All rows are made from the same 10 directions, up to rounding. Whole rows:
[[-1.81  1.34 -2.31  0.68  1.23  6.39 -0.42  2.45  0.03 -3.72 -2.44  4.20
   6.00  1.98  2.90 -4.89]
 [ 5.81  1.71  1.65 -3.60 -0.21  3.11 -1.00 -0.58 -0.01  5.31  1.77 -2.88
   1.50 -0.42  2.35 -2.85]
 [ 0.50  2.77  4.64 -3.18 -1.45 -4.78 -2.37  0.38  1.50  3.94  0.31  2.28
   1.26 -4.50 -0.74 -0.13]
 [ 5.68 -0.78 -0.31  0.59 -1.22 -5.08  1.51 -3.63 -3.00  2.66  1.54 -0.83
  -2.06  1.30  2.07  4.13]
 [-0.10  1.65  3.10 -3.12 -1.68 -4.70 -3.51  2.28  1.78  0.27  0.01  1.03
   1.72 -5.65  1.94 -0.32]
 [-4.34  3.77  3.11  0.80  0.35 -0.90  1.95 -3.48 -2.19  5.02  2.88  4.73
   2.47 -3.23 -3.28  0.48]
 [-2.28 -3.21  3.60  0.83  3.77 -1.23  3.22 -0.20 -2.02  4.05 -0.60 -2.58
  -5.51 -1.66  1.04 -2.58]
 [ 0.22 -3.22 -2.89 -1.26  6.25  1.25 -0.88  5.38  0.63  2.57 -3.80  6.22
  -0.35  3.70  1.28 -2.87]
 [-3.81 -3.74  0.62  2.48  0.45  6.38  2.18 -0.48 -2.76 -0.52 -2.00  1.52
  -1.29  0.38 -2.25 -0.21]
 [-3.63 -0.99 -0.28  5.26  2.66 -3.59  0.66  3.20  1.46 -4.78  2.10  0.10
  -7.02  3.56 -4.15 -0.65]
 [ 1.65 -2.15  1.59  1.98 -0.70  1.53  2.48 -3.27 -4.35  3.73 -0.49  3.61
  -1.44  1.67 -1.94  2.48]
 [ 6.04  0.21  4.16 -1.99 -3.05  1.52 -1.79 -0.15 -1.18  3.02 -0.88  1.41
   0.97 -0.56  1.37 -1.27]
 [ 0.06  3.13  2.37  2.30 -1.68  4.83  3.50 -3.35 -0.68 -2.09 -3.81  0.40
   4.05  3.89  1.23 -5.47]
 [-4.66 -2.70 -1.98  3.17  0.98 -1.67  0.70  2.13  0.47 -7.14 -0.31 -3.28
  -3.29 -0.53  1.30  0.17]]

The start of a row, then its end:
[-4.56  3.38  3.39  2.53 -0.64 -0.71  0.76  0.87  3.57 -5.43  0.83 -5.07] : [-2.00 -0.26 -1.84 -5.07]
[ 1.67  1.14 -0.74 -0.94 -4.94  0.70 -2.69  0.16  2.82 -5.38 -0.71 -3.16] : [ 1.77 -0.21 -0.68  1.70]
[ 2.78 -0.15 -3.01 -4.89  0.93 -5.18 -2.50  1.62  2.78  1.49 -2.65  0.04] : [ 2.39 -1.02  3.57  1.88]
[-1.40  0.71  0.55  0.73 -3.91  0.40 -0.85 -1.68 -1.70 -2.68  2.00 -0.02] : [ 2.23 -3.96  0.24  2.91]
[ 0.46  0.45 -2.82 -2.85  0.67  2.89  0.19 -0.63  0.20  0.32 -1.95 -1.71] : [ 4.97 -0.94  4.68 -1.39]
[-3.60  3.30 -1.01 -0.79  2.66  3.73  0.49  0.11  1.14  1.85  3.08 -1.01] : [ 2.65 -1.14 -0.92 -3.19]
[ 1.87  4.02  1.00  0.81 -2.48 -4.70 -2.33  2.03  3.59 -5.49 -1.72  2.39] : [ 1.99  2.58  0.37 -2.03]
[-2.67 -0.93 -4.69 -0.70  2.82 -0.12  2.43 -1.51 -1.49 -0.76 -0.84 -2.50] : [ 3.13 -1.67  6.00  0.25]
[ 1.23  3.98 -4.30  0.85  1.37 -6.66  1.68 -3.13  0.28  0.55  2.95  0.55] : [1.79 2.71 0.85 2.95]
[-0.17 -1.49 -7.44 -3.61  0.70  1.97 -2.35  0.19  0.43  1.75  1.18  1.52] : [ 3.75 -1.19 -0.88  6.47]
[-2.17  2.25  2.46  1.61 -1.15 -0.25  2.53 -3.76 -1.10  1.50  0.34  0.94] : [ 0.69 -0.17 -2.65  0.24]
[ 0.29  0.07  6.97  4.31  0.43 -2.34  5.07 -3.32 -3.36  2.34 -1.98  1.17] : [-4.11  2.39 -0.04 -3.92]
[-4.11 -1.24  2.27 -0.85  3.01 -7.13 -0.13  2.38  1.53  1.02  0.01 -1.80] : [-4.15 -4.39  0.85 -0.60]
[ 6.84 -4.64 -0.51 -0.22 -1.12  0.08 -3.32  4.61  1.49 -2.28 -3.90  1.96] : [-4.23  5.43 -0.83  0.84]
[-3.08 -0.83  6.47  4.50 -4.16  0.43  2.49 -2.61 -3.31 -3.56 -1.77  0.72] : [-1.69 -2.16 -0.83 -0.85]
[ 0.04 -0.97  0.80 -1.72  0.10  4.45 -3.42  4.18  0.26  0.27  0.08  3.12] : [ 1.54 -2.01  0.06 -1.97]
[ 0.73  4.71  1.45  0.08  0.43  0.08  2.31 -2.60  0.08  1.78 -2.64  3.56] : [ 5.19  2.82  1.60 -4.25]
[-4.66 -2.58  3.51  1.96  1.11  0.76  3.15 -1.22 -0.94  1.93 -5.29  4.00] : [-2.41  1.25 -4.45 -0.49]
[ 3.81 -7.01 -2.21 -0.37  0.05  2.33 -2.14  3.34 -1.49 -0.89 -1.13 -0.57] : [-4.46  1.12  0.81  3.06]
[-3.87 -0.34  1.77 -0.80 -0.59  0.86  1.00 -2.98 -2.30  5.59 -1.06  6.51] : [ 2.16 -2.98 -4.84  3.98]
[-2.30  0.28 -1.21  1.11 -0.52 -0.91  1.47 -0.55  0.67 -4.82 -5.06  1.07] : [ 3.12  1.39  2.74 -1.28]
[ 3.04 -2.67  2.04 -0.22  3.93  0.63  0.39  3.43  1.23  2.36 -0.67 -3.78] : [-6.38  3.13  0.85 -5.11]
[ 1.51  0.53 -4.90 -2.76  3.60 -0.07 -2.78  5.18  5.02 -1.74 -2.46  0.58] : [ 1.67  4.06  1.43 -2.79]
[-1.93  0.07 -2.28  0.42 -0.86 -1.08 -2.59  3.31  4.65 -6.14 -0.22 -2.32] : [-1.76  1.41 -3.15  0.84]
[ 1.79  3.43  0.73 -1.62 -1.40 -5.40 -0.48 -1.42  3.01 -0.33  1.83 -5.56] : [-0.43 -1.03  0.78  0.12]
[-0.19 -4.59 -1.32 -0.53  3.52 -0.50  3.93 -2.42 -2.57  4.19 -1.62 -4.26] : [-3.58 -0.12  2.72  1.18]
[-6.47 -0.28  3.42 -1.39  0.73  1.13 -0.34  1.09 -0.04  1.43 -0.13  0.13] : [ 0.77 -6.84 -0.36 -1.72]
[-3.34 -3.62  2.63  0.31  0.57 -6.00 -1.60  3.61  0.24 -1.75 -1.75  1.59] : [-4.24 -4.21  0.31  1.34]
[-0.96 -1.83 -2.65 -0.32  3.72 -0.68  0.47  2.37  2.48 -1.25  0.38 -5.92] : [-3.97  1.45  1.00 -1.71]
[-4.28  1.00  2.55  3.07  1.90 -2.30 -0.24  2.49  0.59 -1.02  4.01  0.95] : [-4.35 -1.05 -3.71 -1.63]
[-6.77 -1.51 -3.28  2.35  3.87 -2.11  3.84 -1.80 -1.04 -0.08 -0.96  1.21] : [-1.00  0.52 -1.44  2.28]
[ 1.56  0.94  0.75 -3.26 -0.37 -0.05 -0.51 -1.22  2.40  3.44  1.91 -6.56] : [-1.56 -1.66 -1.39  0.35]
[-2.03  0.88 -0.57  1.75 -0.38  2.63 -1.01  2.90  4.34 -6.23 -0.88 -2.98] : [-1.74  3.47 -3.29 -3.08]
[ 4.64 -1.68  1.52  0.11  0.03 -1.51  2.53 -4.04 -1.24  6.76  0.59 -1.75] : [-5.53  3.79 -4.64  3.44]
[-0.41  1.48  0.96  0.17  3.14  5.66  1.50  0.96 -0.78  1.90 -0.66  1.27] : [ 2.49  1.69  2.43 -6.88]
[ 3.58  2.11  0.54 -0.43 -2.19  4.62  0.46 -2.24 -2.04  0.49  0.28 -0.04] : [ 4.56  0.50  3.30 -2.19]
[ 0.68 -1.38 -3.90  0.42  1.64 -3.43  1.21 -1.19 -0.72  0.66 -0.59  1.39] : [-0.58  2.33  0.29  3.78]
[-4.53 -1.03 -6.25 -1.12 -0.83  4.21 -1.51 -0.44  0.64 -1.84  1.72  0.34] : [ 3.18 -2.02 -3.75  6.15]
[ 1.89 -0.28  0.41 -2.68 -0.18  0.94 -4.88  4.38 -0.05  0.89  5.50 -1.15] : [-0.22 -5.48  2.23 -0.23]
[ 2.20  1.56 -1.81  1.67 -1.99  3.99  1.18 -2.24  0.05 -2.39 -0.89 -0.05] : [ 2.19  4.94 -1.25 -0.25]
[ 2.55  1.60  4.47  1.01  1.71 -2.29  0.34  1.60 -1.87  1.69  1.62  1.12] : [-0.99 -0.73  4.78 -5.80]
[ 0.31  2.23  3.03 -0.77 -2.47 -1.74 -0.06 -1.28  1.51 -0.49 -2.23 -0.28] : [ 1.51 -0.62 -0.29 -1.15]
[ 4.59 -2.56 -0.72 -1.84  1.80 -0.36  0.71 -0.96 -0.39  6.58 -2.04  1.93] : [-2.61  4.01 -2.50  2.34]
[ 3.06  1.90  0.48 -0.84  1.48 -2.02  1.78 -0.62  0.47 -0.74 -0.37 -6.41] : [ 0.71  0.37  7.83 -5.48]
[ 1.60 -1.49 -0.03 -1.35 -2.14  3.60  0.25 -2.47 -3.03  2.81 -2.42  3.94] : [ 3.71 -0.86  0.43  2.61]
[-2.29  1.43  2.34  0.91 -3.71  1.13  2.84 -6.46 -2.96  1.79  1.47 -1.56] : [ 1.76 -3.43 -1.96  3.30]
[ 0.39  1.12 -1.03  2.11  2.12  4.41  1.66 -1.14 -2.11  2.85  4.39  0.92] : [-0.70  2.73 -2.34 -1.01]
[ 7.09  0.59  1.95 -4.49  2.47 -0.59 -0.98  1.62  2.36  6.66 -2.29 -1.15] : [-0.81  2.93  2.08 -4.47]
[-3.91  1.14 -4.29  1.63  0.38 -5.96  1.83 -2.79 -0.37 -1.89 -1.39  4.68] : [ 2.85  0.85 -0.97  5.41]
[ 0.88  2.15 -1.55  2.48  1.89  5.26 -0.99  3.48  1.09 -3.75  4.82 -2.51] : [-0.85  3.35  0.46 -5.51]
[-4.67 -2.45  4.36  2.24 -0.82  5.19  1.55 -0.24 -1.58 -0.68  0.04 -2.30] : [-3.41 -2.61 -3.04 -1.82]
[-6.59 -2.45 -0.64  1.06  2.92 -3.22  4.66 -3.58 -1.52  2.27 -1.25 -2.32] : [-2.70 -2.28 -1.02  2.83]
[-1.43 -0.20  0.28  1.14  2.15 -2.95  3.98 -3.16 -1.72  2.49 -2.06  0.66] : [-0.44  1.17  1.13 -0.03]
[-4.61  0.16  3.72 -1.01 -3.13  2.50 -1.61  1.05 -0.09 -2.74 -3.32  2.65] : [ 4.27 -5.85  0.97 -1.60]
[-4.29  1.31 -0.27  2.42  2.59 -2.25  1.69  1.37  3.47 -3.72 -1.30 -2.03] : [-2.64  3.12 -2.17 -3.21]
[ 2.00  2.02  5.61  0.48 -4.37 -3.54  0.93 -4.79 -2.07  3.43  2.85 -1.22] : [-1.65 -3.04 -2.41  2.82]
[-4.32  2.81  1.47  3.35  1.57 -0.16 -0.37  3.16  3.50 -4.12  2.17 -0.13] : [-2.96  2.40 -4.79 -4.13]
[ 1.87  3.87 -0.14  0.82 -1.68 -5.98 -1.12 -0.35  0.02 -3.64  5.73 -4.32] : [ 0.58 -2.96  4.92 -0.11]
[-3.79  0.21 -7.32  1.90  6.86 -0.45  3.49 -0.32 -0.79  0.65 -0.17  3.66] : [ 1.96  4.64  1.17 -0.05]
